The rows come from 4 hidden closed curves, with some noise, and rows from the same curve form a group. Each curve winds through 10 dimensions. The rows are also pushed far along 6 directions, which tell nothing about the answers.
(in the rows, 128 means zero)
Known rows, each followed by its group:
[149 162 176 175  89 165 128 145 118 141 110 148  89 111 124 117 145 144
 126 143  69 151  99 168 111 109 129 124]  (3)
[ 96 143  95 135 130 175 137 134 112 107 108 167  96 175 117 131 127 161
 146 151 168 123 103 120 105 158  90 148]  (2)
[ 97 114 156 116 118 169 142 163 164 127 131 146 146 111 146 145 152 157
 142  84 110 139 161 126 158 122 109 130]  (3)
[111 123 130 128 107 133 164 164 121 156 118 164  97 170 121 147 136 167
 130 162 135 134 114 118 125 146 116  92]  (2)
[158 163 155 181 109 131 122 132 124 112  96 140 100 119 123  97 137 114
 145 159  95 153  89 153 127 129 125 128]  (3)
[160 130 113 135 129 129 106 112  97 119 108 114 135 157  98 113 108  83
 165 145 140 141  99 117  99 135 120 151]  (2)
[100 109 162  99 111 157 154 151 125 150 119 144 131  95 144 149 146 154
 141 117  78 126 153 127 162 112 140 134]  (0)
[160  96  94 138 138 121 104 114 113 114 112 141 124 123 110 108 118  88
 180 169 138 128 119 112 106 136 137 142]  (2)
[135 112 136 141 103 153 151 156  94  96  98 166 140 138  97 134 161  83
 150 125  95 153 128 121 143 113 124 135]  (1)
[157  94 113  76 181  91 104 103 117 142 142 134 175  85 120 107 150  95
 153 119 142  86 153 124 149 107 139 126]  (0)
[138 117 134 108 169 107 103 101 148 126 144 160 164  77 143 118 161 150
 116 105 152  81 161 141 175 120 113 134]  (3)
[150 142 175 181  90 169 126 148 143 127 124 100 109 149 116 117 134  91
 152 128  93 165  93 158 136 139 147 129]  (1)
[101 110 141 131  93 152 147 161 127 137 127 127 144 167 127 173 128 130
 102  86 118 152 150 112 144 123 135 119]  (1)
[149 151 138 121  96 126 128 134 124 138 138  55 106 135 122 144 102 135
 118 164 148 100 101 145  80 137 137 120]  (2)
[137 154 184 149  96 160 115 148 127 160 116 139 125 114 122 117 145 132
 137 112  62 170  99 155 155 129 137 144]  (0)
[147 131 155 150  84 131 134 149 141 148 148  51 132 139 122 149 104  85
 112 105  82 177 127 133  97 107 169 125]  (3)
[128 136 121 121  94 136 129 148 127 151 129 117  81 131 125 143 115 176
 130 172 140 119 106 138  94 134 139 126]  (2)
[115 145 109 132 146 141 105 119 145 159 141  54 143 142 145 149 103 138
 112 101 180 131 133 134 111 104 168 176]  (0)
[106 121 120 127 168 165 127 125 140 119 121 144 163 123 134 128 156 119
 161  92 152 131 150 118 157 110 123 178]  (0)
[ 86 168 152 102 102 160 169 162 111 157 120  98 111 160 133 149 121 167
 103 110 118 142 111 141 122 113 132 121]  (0)
[136 111 112 139 153 153 110 138 115 102 107 169 165 149 109 120 152  92
 155 125 168 118 130 117 128 149  97 134]  (2)
[128 136 152 136 128 146  85 120 161  99 135 157 139  69 160 120 145 159
  94  72 106 104 167 160 154 112 110 116]  (3)
[144 135 147 148 147 160 103 121 154 111 119 148 142  93 142 115 151 140
 163 115 126 116 142 138 126 119  93 145]  (2)
[109 153 114  95 119 123 149 131 116 115 135 144  99 128 113 129 138 174
 113 162 151  93 102 137 123 155 100 129]  (0)
[181 106  94 133 165  93  70  76 113 102 116 177 124 103 108  73 130  97
 171 159 143 102 114 133 134 141 118 133]  (2)
[133  93 114  96 129 107 102 115 138 142 154 159 119 104 125 128 129 153
 123 135 128  98 138 127 152 152 131 114]  (2)
[104 157 144 124 137 148 104 121 145 168 140 106 120 124 169 150 119 204
  69  94 163  89 145 163 133 109 139 114]  (3)
[100 159 113 102 112 116 131 107 102 123 129 124  82 125 133 126 105 178
  72 159 141  98 101 151 131 145 142 127]  (0)
[124 153  96 178 159 135 124 120 147 115 112  68 146 163 146 132 106  96
 142 102 178 164 133 113 100  90 147 175]  (3)
[120 124 131 118 106 124 185 167  84 160 113 154 120 166  95 149 152 124
 129 158 117 154 108 113 124 114 140 123]  (3)
[ 90 122  79 102 153 114 136 115 122 102 116 185 117 123 137 136 136 184
 115 142 177  94 142 107 149 140  98 142]  (1)
[100 106  96 118 127 132 159 168  88 172 109 165 146 180 116 166 128 125
 125 127 130 169 139  81 100 117 135 121]  (3)
[174  85 162 116  97 105  94 107 127 124 134 123 139  69 121 123 129  99
 136 131  80 106 143 142 168 127 153 125]  (1)
[106 130  89 103 147 117 166 156  93 137 102 119 152 156 129 155 129 118
 127 115 150 138 150  93  90  81 131 123]  (0)
[113 120 132 134 117 165 164 167  96 110 100 173 142 156 106 143 167 108
 136 110 118 143 136 121 134 105 115 124]  (1)
[138 120 125 111 141 120 121 104 135 133 143  80 123 100 134 120 122 119
 145 139 136 103 128 140 142 118 163 154]  (0)
[137 120 110 159 141 137 105 129 138  85 131 184 156 132 107 112 158  97
 136  96 127 149 132 119 140 146  94 140]  (1)
[143 122  94 105 148  88 115 108 117 144 145 130  96 123 125 111 126 147
 114 149 158  89 120 147 126 112 158  98]  (3)
[131 120 146 115 102 125 157 146 116 122 136  83 146 109 122 142 124  76
 125 127  75 138 135 116 112 122 148 120]  (1)
[135 154 152 155 163 120 108 102 171 107 138 108 165  76 153 100 144 107
 131  85 104 146 144 137 156 114 122 159]  (1)
[124 113 123 131 154 153 135 144 108 135 100 209 136 126 121 121 172 138
 164 145 132 119 129 120 143 130 107 130]  (2)
[154 106 179 110 100 106 110 118 166 146 167  69 122  71 153 133 118 134
 103 120  89  89 146 161 163 130 170  89]  (1)
[137 140 158 147 133 140 128 138 143 114 137  62 192 106 127 130 143  54
 128  76 106 158 140 133 144 105 157 170]  (0)
[132 151 139 115 115 127 107 120 142 120 145  98 125 106 125 115 115 130
 119 108 105 134 119 146 125 131 128 140]  (0)
[147 124 129 114 156 139  98 116 119 146 135 132 151 117 119 115 141 113
 145 116 138 108 129 137 127 122 127 137]  (0)
[148 172 147 200 137 157  81 116 157 127 118 133 130 131 129 103 133 130
 146 122 130 162  95 147 119 148 105 173]  (3)
[175  97 117 140 157 123 123 111 114 117 143 131 173 116  88 116 155  49
 177 143 131 136 133 110 106 114 125 171]  (3)
[133 115 110  97 133  84 125 115  95 161 126 178 117 131 116 123 128 152
 108 153 129 113 119 123 142 136 130  99]  (0)
[166 113 142 141 121 101 158 141 108 141 131  81 161 135 101 133 138  42
 143 135 105 161 124 119 119  92 171 135]  (3)
[129 133 144 135 111 139 138 128 103 125 111 144 114 144 120 122 129 122
 121 126 108 138 118 144 141 115 136 120]  (3)
[157 135 151 156 116 100  81 100 167 112 133  81 139  81 160 121 100 116
 104  96 102 131 149 144 144 117 145 127]  (2)
[150 115 154 101  94 124  97 108 127 155 158  72 110  89 139 141  94 140
  94 133  98  86 134 158 113 124 168 105]  (1)
[102 116 120 119 129 109 147 141 126 160 130  93 149 140 156 162 109 124
  90  92 119 146 166 110 129  90 172 109]  (1)
[127 116 149 108  73 125 140 147 137 145 143 127  85 127 127 153 121 180
 105 156 114 108 119 143 135 148 134  97]  (1)
[130 133 106 125 140  89 107  96 131 136 135 135 104 123 136 113 113 155
 107 139 145 115 119 137 151 132 145 129]  (1)
[137 102 163 127 113 133 134 147 126 146 116 124 151  91 135 126 134  89
 145 110  58 162 152 124 150  97 162 127]  (0)
[ 94 182 145 160 129 137 147 143 149 136 119 115 121 136 160 135 128 167
  92 114 128 149 121 137 130 129 121 129]  (1)
[ 83 166 110 179 148 176 140 145 132 138 105 141 125 181 152 155 145 171
 101  87 179 155 132 133 127  93 132 160]  (0)
[ 97 143 124 153 113 159 132 137 143 132 117 114 101 184 142 143 103 161
 122 122 159 150 115 128 127 143 130 138]  (2)
[121 149 166 162 140 178 122 146 150 128 136 142 164 136 125 117 161 103
 135  68 100 168 129 139 145 130 109 142]  (1)
[122 105  87 115 140 126 154 138  96 146 127 169 119 160 110 146 135 132
 138 142 141 139 139  99  90  99 125 125]  (3)
[119 104 105 100 112 122 153 145 121 146 141 105 114 155 120 161 114 147
 123 153 163 110 132 113 109 129 143 121]  (1)
[105 141  92 133 143 127 144 139 120 119 110 138 113 170 141 143 127 159
 103 121 187 114 140 124 114 107 122 104]  (2)
[123 164 118 149 135 166 114 138 128 119 117 115 130 167 122 137 130 149
 126 136 200 109 105 140  94 145  98 145]  (2)
[155 103  96 128 145  86 130 126 124 122 146 163 142 129  95 113 149  88
 151 137 123 150 128 105 125 125 128 129]  (3)
[133 134 144 155 119 170 109 154 131 117 103 164 130 121 127 113 151 122
 141 106 112 146 128 151 139 122 124 126]  (3)
[119 138 147 138 108 147 150 151 115 113  91 129 129 162 130 136 123 124
 134 113 123 146 129 125 134 117 114 111]  (2)
[114 135 135 134 148 153 129 163 145 132 122 157 179 109 139 145 172 136
 127  74 130 139 165 121 134  99 103 141]  (0)
[164 106 154 134  99 122  80  98 151 120 128  99 101  63 152 109  96 126
 142 146  82 106 136 151 134 137 153 117]  (2)
[150  99 115 105 162 120 102 109 141 101 153 129 168  91 123 117 151  96
 142 114 150  81 153 128 144 134 122 128]  (2)
[102 135  89 123 155 129 158 142 110 136 100 156 132 150 126 145 148 155
 150 145 174 131 128 100 125 112 118 164]  (0)
[147 161 162 151  78 117 128 138 134 136 128 127  77 114 126 121 134 163
 100 150  97 134  94 171 142 128 144 110]  (1)

New rows, each followed by its group:
[134 132 122 120 125 134 103 117 149 139 146  38 151 142 138 152  89 118
 119 102 167 121 138 128 104 120 149 151]  (2)
[104 131  71  95 177 114 131 113 111 128 117 187 111 119 143 128 140 196
 121 153 193  75 145 122 109 107 103 127]  (1)
[159 157 140 147 137 111  96 111 125 119 118 124 144  99 127 103 137 110
 126 121 114 127 115 146 130 123 119 137]  (0)
[106  90  93  75 101  99 162 150  75 171 135 176  96 155 108 158 121 158
  91 163 117 120 128 107 114 131 152  81]  (0)
[155 174 136 155 144  85 101  85 157 109 144 104 102  86 138  80 125 132
 115 154 122 116  94 162 141 148 133 133]  (1)
[ 95 161 182 133  99 173 142 141 116 138 108 130 125 125 148 138 129 158
  92  99  81 135 124 150 150 125 122 120]  (0)
[113 122 106 103 127 124 170 150  71 136  96 208 109 139 110 132 147 152
 137 169 111 128 122 106 108 116 103 107]  (1)
[147 118 138 145 153 145 112 117 140 137 132  82 170 108 137 129 131  76
 161  99 120 137 147 121 122 100 150 163]  (2)
[139  79 119  97 152 129 115 122 139 108 137 109 174  76 142 137 133  92
 147 105 133  91 186 114 123 100 140 126]  (3)
[140 146 120 137 135 124 122 103 152 123 155 145  89 109 123 116 142 182
 130 150 149 108 116 151 117 118 110 146]  (3)
[ 88 111 116  93 143 118 157 130 140 115 133 173 120 112 146 131 147 170
 122 118 124 107 153 116 168 131 114 110]  (1)
[159 134 152 164 131 148  78 128 163 109 125  94 148  88 148 108 134  94
 132  86 118 131 146 165 138 103 152 132]  (3)
[104 127 154 119 126 151 158 146  92 131 105 132 165 134 131 142 138  93
 118 100  94 145 141 115 142 112 133 126]  (0)
[131 153 100 126 153 107 108 111 150 125 153 151 113 123 122 111 145 172
 110 127 174 111 116 148 135 129 117 141]  (1)
[111 143 154 139  98 128 137 147 137 157 130 103 117 129 154 147 112 143
  83  95  82 158 139 137 129 105 159  99]  (1)
[ 99 127 113 134 122 137 164 174 109 147  92 119 140 163 139 159 128 122
 123 112 142 164 145 109 123  88 161 125]  (3)
[114 132 139 118 115 107 155 136 122 134 132 156 120 138 120 129 132 142
 117 147 104 136 112 114 144 164 106 107]  (1)
[141 118 122 125 112 125 131 153 106 145 114  83 130 133 128 139 114  92
 122 136 128 130 131 135 103  99 181 109]  (3)
[104 103  99  90 116 122 160 150  97 119 112 149 128 127 127 169 142 154
 105 133 154  95 159 113 137  98 140 125]  (1)
[118 140 133 133  91 151 128 131 112 143 144  96  82 155 124 131  97 132
  88 132 111 139 103 157 104 128 169 111]  (0)
[136 147 137 155 115 148 124 131 150 120 127  91 103 125 136 125 123 133
 140 133 133 133 119 151 118 114 147 144]  (1)
[138 159 113 167 167 137 119 130 116 122 114 121 166 145 119 121 152  94
 121 109 173 138 123 133 113 105 129 157]  (1)
[173 127 132 144 139 107  73  78 171  89 159 109 116  90 130  93 136 126
 125 113 157  86 126 175 173 128 141 138]  (1)
[137 122  92 110 125  84 100 103 143 121 163  94 110 110 137 139 105 153
  77 135 168  79 138 140 113 135 148 106]  (1)
[114 133 164 124 116 123 128 115 178 115 153  89 116  81 170 126 120 153
 105  92  90 115 151 151 166 123 142 112]  (1)
[162 141 153 162 126 134  95 104 154 113 133  86 113  86 147  98 113 102
 143 122  91 131 128 156 113 113 146 127]  (1)
[142 144 188 149  79 154 124 149 121 147 130 168 111 131 106 116 146 131
 120 136  57 153  87 155 147 171 107 104]  (1)
[175 143 143 194 124 131  98 111 156  97 136 101 115 137 115  90 122  73
 155 148 123 148  91 145 110 164 121 126]  (1)
[118  91  93  70 155 107 139 115 116 126 141 141 142 109 114 124 135 118
 154 137 142 105 142 107 149 126 140 147]  (0)
[139 142 148 111  92 101 148 127 122 160 146  93  84 129 119 135 119 158
 102 167 120 117  96 155 133 127 161 114]  (3)
[131 107 124 140 128 106 140 142 123  97 119 180 161 119 114 121 161  84
 130  99  90 161 148 105 162 122 118 124]  (1)
[ 98 124 128  96 101 155 142 147 100 153 110 105 125 151 138 171  97 153
 113 113 122 126 143 113  97 109 132 120]  (2)
[111 133 148 138 121 149 137 141  93 126 100 179 154 144 108 117 142  94
 127 107  83 177 115 118 158 139 118 146]  (0)
[143  90 138  99 121 127 115 125 123 110 135 146 154  76 127 138 145 116
 123 114 103  88 166 128 142 118 126 113]  (1)
[125 165 147 147 115 153 137 153 123 160 113  88 116 131 143 149 132 153
 112 131 135 128 118 148 105  99 148 135]  (0)
[131 184 112 197 132 166 115 131 113 115  98 140  89 172 125 111 129 141
 119 146 165 145  87 156  85 120 121 141]  (0)
[150 139 155 143 110  90 127 119 140 108 133 162  97  84 124  87 142 125
 129 162  63 135  99 145 158 168 116  99]  (1)
[126 142 106 113 150 106 126 115 148 106 141 125 129 107 130 123 148 155
 123 122 170  95 133 139 145 119 118 144]  (2)
[ 98 135  90 139 183 144 158 146 125 117 110 129 193 150 134 152 149 107
 146  87 178 159 167  81 102  81 105 181]  (1)
[125 121  80 101 164  93 137 115 116 134 152  87 156 162 109 133 116  99
 118 136 200 115 126 109 111 127 146 142]  (0)
[105 129 140 116 120 134 171 162 118 158 123 152 135 138 128 159 155 159
 113 122 128 140 139 122 143 102 130 130]  (3)
[162 117 147 162 151 135  95 122 148 138 128  93 183 124 134 119 128  64
 151  96 127 148 142 126 127 118 143 137]  (3)
[ 93 129 147 114 112 160 159 173 111 195 125 131 136 142 143 176 133 162
 107 109 103 147 145 115 106 103 141 121]  (3)
[142 124 163 110  89 127 120 146 132 140 136 111 109  66 138 128 135 140
 112 139  73 107 130 159 133 123 156 102]  (3)
[107 145 130 104 101 140 138 131  85 152 120 112  89 152 129 136  88 152
  90 151 119 119 107 143  91 132 144  99]  (0)
[140  95  93  93 122  91 158 148  79 146 118 126 137 144  93 135 122  73
 160 154 100 157 125  86  97 107 153 122]  (0)
[172  83 126 114 128  85 131 100  88 123 136 159 115 114  88  92 141  60
 156 173  84 120 102 130 157 142 159 106]  (0)
[122 156 142 162 117 149  98 115 155  90 116 183  86  85 147  93 138 175
 131 130  93 129 114 158 152 151  99 135]  (1)
[126 105 120 100  99 121 158 149 106 144 121  92  98 147 119 140 102 117
 144 169 120 129 116 120 106 124 165 106]  (3)
[159 138 144 129 125 121  93  84 144 121 143 124  87 100 131  99 114 156
 138 155 127  93 109 161 128 139 119 126]  (1)
[123 121 110  78 112 105 142 127 104 134 142 107 110 128 107 127 110 124
 128 148 115 125 112 124 119 135 145 127]  (0)
[125 114  82 114 158  89 102  96 128 140 135 126 132 124 144 135 105 147
 105 139 177  98 144 113 123 131 142 131]  (1)
[160 130 112 140 139 104 130 116 110  98 107  86 139 161 112 111 112  66
 151 141 160 127 116 124 115 115 138 122]  (2)
[126 131 148 121  77 149 105 137 135 114 131 140 104 101 121 129 120 153
 120 131  85 128 116 142 133 157 115 133]  (2)
[177 134 128 169 122 124 115 109  97 144 126 111 105 155 102 107 110  75
 152 166 105 152  89 133  75 122 144 125]  (3)
[125 138 121 150 140 117 114 111 147 103 133  86 144 101 149 127 119 103
 103  88 127 139 152 136 141  93 163 154]  (0)
[156 131 124 120 117 110  98  99 148 116 144  97  75 105 127  97 105 147
 145 172 143  95 100 163 129 146 146 123]  (3)
[126 128 153 114  74 133 112 120 123 145 122  90  58 106 152 129  87 174
 102 161  97  94 111 171 136 135 176  96]  (2)
[145 166 123 150 116 108 127 109  96 129 110 109  84 149 113  98 105 115
 114 162 121 147  77 155 117 123 156 127]  (0)
[112 112 119 128 137 157 127 144 125 122 125 177 161 113 125 147 151 132
 132 102 118 139 159 103 116 121  95 151]  (3)
[116  99 101 109 119  96 168 152  76 148 110 183 121 162 100 132 136 101
 130 152  94 162 118  95 128 128 144  98]  (1)
[135  84 109  72 133 109 109 110 110 123 135 208 110  75 108 102 155 149
 158 161 102  88 125 128 176 157 121 130]  (2)
[182 140 123 149 133 122  74  84 132  90 143 120 112 100 109  92 132 113
 129 155 156  80 101 169 120 146 121 139]  (1)
[136 103 128  71  95  88 170 142  93 121 130 158 104 103  96 123 147 123
 142 176  81 109 113 120 149 139 130 100]  (2)
[110  99 118 115 172 159 121 146 135 137 112 202 182 113 137 135 176 137
 168  70 123 138 180 100 153  95  95 144]  (0)
